The same things were measured in two ways. Each way mixes the same 8 hidden numbers, adds some noise and spreads widely along 5 directions of its own, which tell nothing about the thing.
Some things both ways: the first way, then the second way.
[ -4   4   5  -4 -12 -20   3 -13  -2  13   6  -8  11  -1   8 -21]
[ -3   2  -9 -17   2  12   9  -7 -12  -3  -2  14  24 -11  10  -6  -1  -3
 -11   6   3]

[ -1   7   7   6  -7 -10  -1   0  -7 -15  -2   0   2   9   2  -7]
[  1 -10  -6   2   4 -11  -4  -4  -4  -5  -3  -2   3   6   2   3  -2 -10
  -3  -2   9]

[-3  4  0 -7  0 -3  8 -4 -2  4  1 -9 -5 -6  0 -5]
[10 12  4 -5  0 11 13 -1 -4 -4  2 -1  7 -8  4  0  4 12  0  3  5]

[ 6 -7  9  5 -8 -8 -8 13  2 -3 -6 -5 -2  1 -6 -2]
[-12 -16  -1  -5   4   0  -6 -12  -4   1  -5  -4   3  10  -2 -15   1  -7
   1   2  -5]

[  0  13  -2  -3   6 -13   8  -3  -5  -9  11  -2   4   3   7  -8]
[  1  -1 -11   3  -3  -8  -5   4   4   6  -2   7   3  -2   3   2   1  -4
  -1  -9  -3]

[  4  11   9   0  -1  -3  -8   4   3 -15   9  -4   3   1   5 -11]
[  2   0 -11  -5  -2   2   1  -1   1  -2  -4  14  11  -2   0  -8   2  -4
   1   0  -7]

[  0  -3  12  -1   7 -22   9   2  -8  10  10  -2 -12   3   9   1]
[-14 -11  19   8   1  -1  -7  13  16   5  -6   0  -5   2   0  -6 -14  -8
   8  -3 -11]

[-11 -17  -4   9   9   3  -6  -3  -2  23 -11   2   7   3  -2   2]
[  0  -2   2  11   6  -7   0  -6   5   5  -3 -19  -2   0   9  -7  -3   3
   5  -8   0]

[ -8   1   3  -2  16  -7 -12  -3  10   0   1   2   2   2   5  -7]
[ 11  -8 -12 -21 -15   6  11   7  -4   9   4  -9  -3  -9   2   5   0   7
  -8 -11   6]

[  1  10   4  -7  -7  -5  -6  14   6 -20   4   1  -6   1 -14  -4]
[ -7  -2  -3   0   0  -2  -7  -6  -5  -5   3   4  -8   8 -13   5  13   0
  -2   5   1]

[ -7  -2  14   5   2 -18   3   2  -2   4   0   4 -15   7  -5  -1]
[  6  -2  -1   1  -9  -6   4   6   5   5  -2  -6  -2  -5  -1   2   2  12
   2 -13  -2]

[ -4  11   1  -4  10 -22   2   3   2   6  13   7   0   8   0 -11]
[-15 -11  -3  -5  -3  -2  -4   3  -2   2  -3   5   0   2  -6   2   6  -6
  -8  -8   0]

[-10  -6   2   4 -11   5  -7   0 -11  -2 -15  -8  -2   4  -6   2]
[  2  -6  -5  14   2 -15  -6 -11  12   8  -5   0   5  -2  12  -8  -2  14
   8 -10 -10]

[-10   4  -3  -6   1   6   0  -3  -9  -1  -6  -3  -1   2   2  -5]
[-3 -3  0  9  3 -5 -3 -3  2  1 -3 -1  6  2  4 -6 -3  3  5 -7 -2]

[ -1  -7   2   3   5  -9   5 -10   2  14  -5   5   9   1   8 -10]
[-13  -2  -1  -6  -1  -6  -7   6   5  17  -1  13  11 -11   4 -11   1 -12
  -2 -12 -20]

[-11  -1  12  -3 -13   8   0   8 -13  -5 -10   7 -17   7  -9  -3]
[ -1  -7  -8   9 -15  -8  -3  -2   1   0   6 -16 -13   4 -10   5  -3   5
   3  -3  -7]

[ -8  -4   8  -2   4 -12  16   3 -14 -13  -4  -4 -15   1  -3   0]
[  3  10  11   8   6  -1  -6  10   8   8   4  -6 -22   4  -3   9   4  -1
   3  -1   5]

[-11  10  -2 -20   3  -5   7   1  -7   3  -1   5  -7   4   2 -15]
[ -7   3  20   2   6   1   1   3  -3  -8   1   2  -3   4 -10   9   5   4
  -1   5   7]

[  2   1  -6  -2   7 -18  -1   6  11   6   8   0   2   0 -10   7]
[  5   2   8   8   5  -6   2  -3  -5  -9  -1 -10  -5   7  -3   8   4   6
   1  -1  12]

[ 0 -2  7 -1 -6 -9 -8  3 -1  5 -2 -1 -3  4  0  3]
[ -9 -10   2  -2   0   0  -4   1   8   4  -7  12   5   0   1  -8  -4   1
   4  -2  -9]

[  7   0  -3  -4   5   3 -13   9   9 -10   2  -9  13  -6   4  -6]
[18  3 -5 -7  1  3  4 -9 -1 -4  1 -3  0  4  3 -3  3  3  3  9  6]

[-10   2   2  -4  -7   3  -2  -2 -10   0  -9   1  -4   6   0  -4]
[-15  -4  16   6  16   6   1  -4 -11 -18  -8  -5   8  15   0  -5  -5 -10
   1   7  13]

[  0  -1  -3  -3  -3   8  -9   2   7 -10 -12  -3   2  -2  -6   4]
[-11  -5   9   2   6  -7  -7  -4   4   5  -4   6   2   1  -2  -8   5  -2
   3  -2 -10]

Other things, the second way, with their names:
K656: [  8  -4  -4 -13   1  10   5  -5  -6  -8  -2  10   4   5  -1   3   1   5
  -3  11  10]
K617: [ 10  -6  -6   1 -10  -6   4   0   4   2   2  -6   0  -6   4   2  -7  12
   2  -4  -2]
K485: [ 10  -6 -15 -13 -14   2  -3   4  -1  17   4  -1  -1  -2   3 -11  -6  -4
   3 -10 -15]
K342: [-3 -2 13  6 -2 -8  5 -3  9 -2 -1  2  1 -9 -3  6  4 16  0  1 -2]
K890: [ -7  -9 -21 -18  -9   1   0  -3 -12  14   4  -4   6  -5   2  -5   5  -9
 -11 -12  -5]
K312: [-13 -10   4  -4   7   1   0   1  -4  -3  -6  -1  11   0   8  -6 -10 -19
  -6   2   3]
K601: [-11 -19   6 -16   0  18  -2   4   1  -6  -5   2 -12  14  -6  -4 -10 -14
   0  19   1]
K203: [-23   4  11   0  13  10   1  -6  -4   5   0  -2  -2  -4   8   4   4   4
 -13   2   6]
K927: [-4 -2  1 -8  2  6  1 -4 -2 -2  3  1 -6  0 -3  6  5 -2 -7 12  5]
K820: [ -4   7   5  14   8   0  -5   0   1  -5  -5   7  12   6   4 -12  -6  -3
   8  -1  -5]
K83: [11 13  2  2 -3  8  5  9  5 -6  1  8  3 -3 -1  3 -4  8  6  5 -1]
K91: [  0 -10  -3 -10   0   0   2   3   1   5  -4  -1   4  -4  11  -2  -8  -6
  -6  -2   6]
K937: [ -3  14  -4  -4  -1   8   1   3   0   7   2  11  -1  -6  -4  -3  16   5
   0  -3 -10]
K470: [-10 -16   1  -2   6   1  -6   0  -5  -5  -7 -11  -5  15  -1  -5  -5 -19
  -1   1  10]
K417: [-5 -9  4  0  1 -4 -5  0  0  3  0 -4 -2  3  0 -3 -5 -5 -1 -1 -1]
K761: [  4  -5   3  -3 -11  -6   5   9   8   3   5   0  -5 -13  -2  18  -5   9
  -8  -1   3]
K109: [-18  -9 -13 -13   1   8  -2   0  -7   9  -1   0   6  -2   5  -9   0 -20
 -11  -5  -5]
K679: [-1 -1 -8 -2 -3 -2 -3  0  0  6  0  8  2 -1  0 -2  3  0 -2 -6 -5]
K812: [  3  -2   5  10  -2  -1  -2   6  17  -3 -11  13   9   3   1 -18  -4  11
  20  -5 -17]
K576: [-2  0 -7 -8 -2  1 -3 -4  0  9  3  6 -3 -4  0 -2  6  1 -3  0 -6]
K191: [ -3   5   2  12   7   5   1  -7  -6 -12  -2  -8   6   8   3  -8  -7  -2
   6   6   1]
K854: [-21  -7  20   3  10   2  -8   1   0   3  -3  -3  -1   7  -4  -9  -2  -9
   4  -1  -7]
K17: [ -6  -7  -4  -2   5   7  -2   3   4  -1 -10   6   6   6   5 -15  -3 -11
   5  -2  -4]
K373: [-33  -8   8  18   4  -8 -11  -3   3  -4  -6  -5   2   3  -8  -8  -1 -12
   2  -5 -14]
K548: [ -4  -2   0  17  -2 -15  -8   1   8   1  -3   8   9  -1  -1  -5  -3   3
   9  -7 -13]
K184: [ 1  5 -3 -1  2  4 -1 -2  2 -2 -3 11  4  1  0 -7  8  3  6  0 -5]
K428: [ -4  -7 -12  -8 -11   4   5  -1  -4   3   4  -8  -5  -6   0   7   0   1
 -10  -1   2]
K754: [-12  -9   0   0  -3   1  -9   1   9  10  -1   8  -2  -1   3  -5  -8  -6
   1   3 -14]
K208: [-1  5  4 -4  6 11 -3 -2 -9 -4  1  5 -2 10 -7 -4  5 -4  3  6  0]
K841: [-20   4  10  -2  15  11  -4   5  -4  -8  -5   8  -1   6  -5   2   3 -20
  -7  13   8]
K921: [ -5  -4  10   6   9  -6  -8   4   1  -1  -2  -1  -4   9  -2   3  -4 -15
   0   3   7]
K411: [ 18  -5 -13  -4 -11 -11  -1  -7  -4   4   7  -4  -5   1  -3   5   1   8
   2  -3  -1]
K94: [-1 -4  2 -4 -3 -7  1  0 -4  2  2 -7  1 -3 -2  1  4 -3 -5 -5  1]
K744: [ 5 11 -2  1  6  0 -3 -2  2  5  2  8 -1 -4  4  0  6 -4 -1  5 -1]
K914: [  1  -2  11  -6  -1  13   5  10   5  -4   0  -7 -12   2  -3   5  -7  -7
   0  12   5]
K307: [-3 -2 -2  0 -5  0  0 -1 -8 -2  3 -6  1  1 -3  3 -6  1 -4 -1  2]
K651: [ 8  8 -8 -3 -6 -1 -1  3  0  6  8 -2 -3 -6 -3  3  0 -8 -1  1 -7]
K867: [ 17   3   4  11  -4  -3   3   6   7  -4   0  -8  -3   3   4   1 -13   7
  11  -1   4]
K838: [-12  -4  -4 -14  -1   6  -6  -4  -2  11   5   8 -12   2  -8   4  14  -2
  -7   3  -5]
K891: [ -3  -1   0   1   5  -8  -2 -10  -2  -1  -2   2   6  -1   2  -3   8   0
   0   0  -1]
K924: [-17  -2  -8   0   3   5  -3  -6  -3   0  -3   8   3   1  -1  -4   6  -3
  -5   0  -5]
K634: [ -6  -9   0   2  -6 -22  -5  -3   8   4   1   5   5 -15  -4   6   4  -4
  -6  -4 -10]
K672: [ 10   4 -12  -9  -6  -6  -3  -3  -6   6   5  15  -1  -1  -6   4  16   6
  -2  -5  -2]
K349: [ -1   4 -11 -13   1   5   4  -6 -21   3   6   2   6   1  -1   6  10   1
 -14  -6  11]
K315: [ 12   4 -14  -2  -7  -6   6 -11  -6   2   5  -2   5  -6   3   1   8  18
  -2  -8   0]
K781: [-14  -5   7 -12   8  19  -1  -6 -17  -9   1  -2  -5  15  -8  -1   0 -11
  -5  17   9]
K562: [  8  -4 -12  -8 -10   0  10  -2  -3   1   3 -10   0  -9   7   5  -2   5
  -8  -2   8]
K239: [  0   5   0   8   2   0   4   1  -8 -10   1 -10   6   2   4   5 -11  -6
  -4   4  11]
K343: [  4   4  15  10  10  -2   1   0   2 -13  -4  -2   0   5  -1   3  -1   0
   4   9   9]
K92: [  2  -3 -11  -5   3   2   2  -8  -1  -1  -8   9  17  -2  11 -13   0  -2
   1  -3   0]
K350: [ -3   4  19  11  12  -3   4  -4  -3 -11  -3 -10   6   2   3  -1  -5   1
   4   4   8]
K225: [ 6  0 -4 -1 -6 -2  0 -3  5  7  6  0 -7 -6  2  6  0 10 -1  1 -4]
K707: [-10  -8  -7 -14  -2   5   2  -3 -12   3   2  -6  -5   1  -6   5  11  -6
 -12  -5   6]
K425: [  3  -1  -3 -15  -2  10   2   3 -11   0  -1   8   6   5  -4  -5   2  -1
   0  -4   2]
K965: [  0  -7  -2  -4 -11   6   1   8   6   2   0   2  -9   0  -5   3  -3   7
   2  -2  -4]
K861: [-20  -3  -2  -1   9  10  -5   4  -2   1  -6   6   6   6   4 -10  -2 -18
  -4   0  -1]

Some of these things the first way, each followed by its name:
[  3   7 -10 -19   4   0  -5   8   8  -2   9  -9   8  -8   1  -5]  K781
[ -4  -9  10   1   3 -14  -5   3  -2  10   6   0  -2   3   6   2]  K867
[ -3   0   5  13 -13   6   3  -2  -2  10  -6   6  -8   8 -16   9]  K373
[  0  -9   3   5 -11  -5  -2  -3   2  -2  -9  -4   7  -1  -5   1]  K744
[-1  7 -2 -5  0  4 10  1  1 -9  2 -6 -9 -4 -8  3]  K937
[-12   2   6 -14   8 -13   0   9 -12  15   9   7 -10   7  10 -14]  K965
[ -6   8  12  -1  -3 -18  -9   1  11   1  11  -5  -5   1  -9 -11]  K342
[ -2   9  14  -1 -11 -24   7  -7  -1  -6   5  -3 -12   5  -2  -2]  K761
[ -7   7  12 -11   3 -15   2   2  -5   0  17  -3  -7   0   9 -14]  K83
[ -1  10   9   1  -6  -6  -4   1   4 -17   8  -5  -4   2  -5  -1]  K548
[ -8  -9  15   3  -7 -16  -2   1  -6   7  -8   4  -4   7   1  -9]  K417
[ -3   1  -3  -3 -10   1  -4   1   4  -8  -9  -7  -1  -1 -14   3]  K315
[ 19 -13   0  -4  -2 -18  15   8  -3  12  -2  -2  -1  -5   6  11]  K485
[ 16  16 -11  -1  -4   2   2  -5  13  -4   3   2  14  -1  -1  -1]  K634
[  1  -4   9   0   7 -12  -2   5   0  11  11   1  -1   0   8  -1]  K914
[ -1   8  -7  -5   8   3  -7   2   7  -2   3  -2  13  -1   3 -15]  K891
[ -7   5   9   8 -14  -1  -1  -7  -4 -14  -6  -4  -5   5  -8   2]  K841
[  0  -4  -2  -6 -13  -2  17  -3 -20  10 -10  -2  -7   3   1   6]  K820
[  2   7   3   5  -8  -2   1  -4  -8 -11  -1 -14   1   0   3  -4]  K92
[-5 -3 -3  6  2 -6  2 -6 -7 17  2  1  7  7  3  0]  K861
[ -1   6   6   0   8 -14   3  -1   5  -4   6   0  -1   0   2 -14]  K94
[-29  10  -8  -9   7  11  -3 -17  -1  -4  -2 -16   4  -4  -5 -16]  K203
[ -1   3   2 -16  -4  -2  10  10 -12 -11  -2  -3  -9  -3   1  -7]  K208
[ -8  -4  -7  -6  -7 -18   0  -9   8   9  -8   2   7   3 -13  -1]  K349
[  7   7  -2 -18  -2  11  -1  15 -19  -2  -1  -4  -4   1  18  -3]  K601
[  2  -7  12   7 -15   2   3  -4   3 -12 -11   1  -3  -1  -7   3]  K651
[  2   8  -7   1   1   7  11 -10  -6  -2  -2  -8   5  -2   5  -1]  K109
[  0  -1   6   9   3 -19  -8  -5  15  10  12  -4   9   0  -5  -1]  K562
